All rows are made from the same 10 directions, up to rounding. Whole rows:
[[-16   7  31 -31   5  12 -23   6  18   2  11  -5  26  -1 -30  -6 -11]
 [  4  13 -19   3 -11  -2   4   1   5   2  13 -10   7   1  -9 -13   3]
 [ 18  24 -34  -1  23   4 -23  -8  24 -34   3  14  20  27  15  22   4]
 [  6   6  -2 -29  -8   4  -6  19  13  -1   9   1   9 -12 -12   9  13]
 [ -1   7 -13 -25 -16  -7  -8  29  21   9  38 -16  39  -2 -15 -33   5]
 [-15 -28 -16  -2   5 -11 -10   4   6  -3   4 -11  18   3  -1 -11 -11]
 [ 33  53  25  31 -24  15  18  -8   9  10  13   6  -2  -5   1   9   6]
 [  7  39   2 -37   2  -8  34   6  -7   3  44  22   1   7  -1 -15  -2]
 [ -7 -12  34   5 -45   5  11   5  -4  38   5 -29   7 -47 -43 -13 -11]
 [-12 -30 -19  28 -10  -4   3   8  -2  11  -6 -15  -4  -8   8 -12   3]
 [ 17  -1 -20   8  -8 -20   4   8 -19   5  -7  -9 -11  12  24 -30  21]
 [ 12  25  36  34 -24  -6  17   1   8   8  -2 -20 -10   9  -1  -9   4]
 [ 11 -14 -12 -25  -5   0 -26  19   4   2  -3  -3  20 -14   1  -1  15]
 [ 23  22  -9   5   1 -18  19 -29 -18 -13  -6   6 -13   9   6  10  -9]]

The start of a row, then its end:
[ 46   9  51  -5  -2 -22  -3 -23 -25  -1 -16  19  13  -7]  [ 25  19 -16]
[-13  13 -20 -17  -5  -4  44   1   0  -5  21   5 -26  -7]  [-20  13  -3]
[ 11   2 -17 -72   6 -30  14   7  -7 -19  20  13  10  -5]  [-10  13  -5]
[ -5  22 -18  24  -5   6   2   6  19 -10  -7 -21 -19  24]  [-7 -8 21]
[  7   0 -16 -27  -8 -40  35   3 -10 -15   7  -8 -16   6]  [-3  3 -2]
[-16 -21 -17   0  15  -3  -8 -12   5 -10   4   0  18   2]  [ -5   6 -24]
[ -5 -16  15  14   4 -12 -14 -30  -8 -11 -32 -18  -2   5]  [-15   9 -22]
[ 10 -13  19  31   8  -3 -17 -25 -11  -3 -29   0   2   4]  [ 16  10 -14]
[ 11  -9 -11 -10  -7 -13 -10   1   9 -14 -12 -12   8  -6]  [-9 18  1]
[-10 -19 -57 -19 -26  -6   8  12  21  -4  16 -26  14 -33]  [-44  13  -2]
[ 14  28  27  -3   5  14  -8  -6  16 -11  -3  13   4   4]  [-3 28  0]
[  0   2   5 -22   5 -17   8  -7   7 -17   8   0  10   4]  [-11  16 -18]
[  7   7  11  18  -4   6  15  -6 -16  18   8  14  -5  -7]  [ 16 -10  -3]
[ 14   4 -24   2   0 -35  10 -16   9 -36 -15 -18  -8  21]  [-4 23 -7]
[-12 -16   1  -7 -12  -7  -4  -2   4  -6 -22 -27 -11  -9]  [-32  11  -1]
[-12  -7 -54   6 -15  10  14  -3  -3  10  12  -9  -5 -23]  [-24  -5   2]
[  1 -27 -41  -9 -15   5  20  -2 -13   7  -1   9 -13 -48]  [-12  32   0]
[ 17  21   5   0   0   7 -10  -7   4  -3   1   6  11   2]  [0 5 1]
[-19   3  63  11  -3   0  -1   8   2  13  -7 -16 -10  17]  [ -5 -25  -2]
[ 24  -7  -9   4  -6 -36 -15   8   6 -17 -14 -22  15  23]  [ 20 -11  10]
[ 13  -1  26   1 -18 -34  22   6  15 -17  -3 -18  -2   3]  [-2 23 -8]
[  5  17 -14   3   8  26  -8 -11   5  -6  -6  16  -7  -6]  [-6 24  6]
[-12   1  16  13  -1  39  -8  15  10  27  20  17  13 -19]  [ 4 -7  3]
[-14 -33 -41 -16  15  -4   6 -32 -36   4  -1  15   1 -23]  [-10   2 -30]
[ 18 -13   6   8  17  11 -39  -6   7  -5  -9  20  35  -4]  [26 17 -7]
[ 13  16 -11 -20   6 -18   1 -23 -23  -3   6   2  11  10]  [ -5 -20 -14]
[  4 -11   7 -13  18 -16  -9   8   8 -18   1  10  14  17]  [24  9 -4]
[-27   8  15 -26  24  26 -24  -1 -10   4 -16   6 -19  15]  [-16 -16  12]
[-22 -22  31  -5   8  25 -13   3   4  12  -4  12   5 -22]  [ -9  17 -11]
[ -4  16  14 -13 -23 -13  13   9  22 -11  -2 -33 -12   2]  [-39  10   5]
[ -5  33   8  -1  -4  11   9 -17  12 -10   0  -8 -12   3]  [-36  16  -7]
[-16   4  17  -5  26  16 -31   1  25 -15   1   5  22  22]  [-2  4 -8]
[-34 -32  11  40 -15  20  10  12  10  32  17 -11   9 -25]  [ -7 -16 -15]
[-16 -10  51 -18 -15  -6  -5  21  16   8   1 -23   8  -7]  [-25  -6  -4]
[-21  24 -26  20  -9  34  16 -26  -8  17   5  -6 -24 -14]  [-41  -7  -5]
[ -6 -22 -30 -26  19  24 -16  18   4   0   9  33   9 -21]  [15 21 12]
[-14  -2  -5  20  -9  17  18  33  17   7   3  -1 -30  -2]  [12  6 30]
[-10   7  -4  29   5  -5   8 -26  -8  -7 -16 -14 -20  20]  [ -7  -7 -11]
[ -3 -40 -45  -1   4  -1 -32  21  23 -23 -31 -14   1  -5]  [ 6 29 23]
[-19 -20 -44  23 -20  26  13   8 -15  26 -12 -10 -37 -33]  [-14  -6  24]
[  0   9  22  -2   3  -7   2 -11 -11  -2 -12  -5 -13  12]  [-5 -5 -3]
[ 14 -12 -28 -24 -25 -24  -8  -1 -15  -1 -23 -33  -5 -16]  [-29  -7  13]
[ 21  14  14 -43  14 -11 -10 -10 -14 -10   3  21  15   3]  [ 4  7 -7]
[ 16  19 -18   8   0  -7  18 -13 -11   0  16  11   1   6]  [13 -7 -5]
[  3  11  17   1   3  14  17 -22   7  -4  15  24   9 -22]  [-12  41 -30]
[-19 -24  -4   9 -12   2   2  27  31  -7  -7 -21  -9  -9]  [-11  22  12]
[-21 -22  -9   7  -4  -7 -10   2 -15  12 -19 -28 -13   8]  [-10 -36   7]
[ 51  25  10  11 -22  -9 -17 -23 -33  17 -19  -6  10  -8]  [  8 -23   8]
[ 16  16  -4   4  14  11  -9   0 -12   7   7  25   6  10]  [ 31 -14  11]
[ 20   3  20   4 -27   1 -23   9  -5  26  -2 -19  26 -16]  [ -6 -32  10]
[ -7  -6 -25 -39 -12 -22  25 -14 -32  -3 -17 -17 -37 -14]  [-38   1   1]
[ 13  -7  14  11 -10  13  -1   5   2  10  -5  11   1 -25]  [ 9 23  4]
[  1  -5   2 -14  17   6 -17   3   2 -10  -9  14   1   6]  [11 13  5]
[ -4  28  -9  11   8  16   0  -3   9 -11 -10  -1 -25  21]  [-3  4 18]
[-12 -14 -14   1  28  43 -23 -10   9   0   6  39  19 -21]  [  6  33 -13]
[ -8 -11  -2  20   1  11  15   1   0   9  10  14  -4 -12]  [13  9 -7]
[ -2  -6 -18 -31  13  -5  -5 -14 -14  -8   0   9   5  -4]  [-12   5 -11]
[ 18   2 -21   7   3 -13  34  -2 -19   5  27  31   0  -4]  [40 -1 -6]
[-28 -16  -9 -13  -2  -3   7  25  18   1  18 -13   4   1]  [-13 -11   2]
[  7   9  -2  15  -6 -27   9  -1  21 -18  10 -20  15  22]  [  2  -3 -11]
[  7  -6  21 -16   6  18 -51  -4  14 -11 -34  -5  16  -8]  [-18  28   5]
[  7 -22 -18 -19  25   3 -50  -5   5 -25 -34   5  14   6]  [ 7 26  6]
[ 17   5 -32   9  12  17  -1 -14 -23   5  -3  32  -8  -9]  [25  8  8]
[-10  10  19   2  38  11 -43 -35 -16 -13 -36   2  -4  39]  [ -1 -14  -9]
[ 23  13  -3  14  -1   7  -3   1   2  -8 -18   9 -16   2]  [19 22 21]
[-19 -14  12   4   0  -8  25  17 -25  20  -1  -1 -35   9]  [ 19 -34  14]
[  3  -6  16 -21 -31 -15  -7  22  14   2 -12 -38   1 -13]  [-33  -2  14]
[25 -6  3  7 12 -5  3 10  9 -7 21 37 27 -3]  [51 23 -6]
[ 2 11 20 -2 -9  4  5 23 26 -2 13 -2  5  0]  [ 0 11  9]
[-13  38   6  -7   6   3  16  12   7   1  25  -2 -12  33]  [ -3 -33  12]
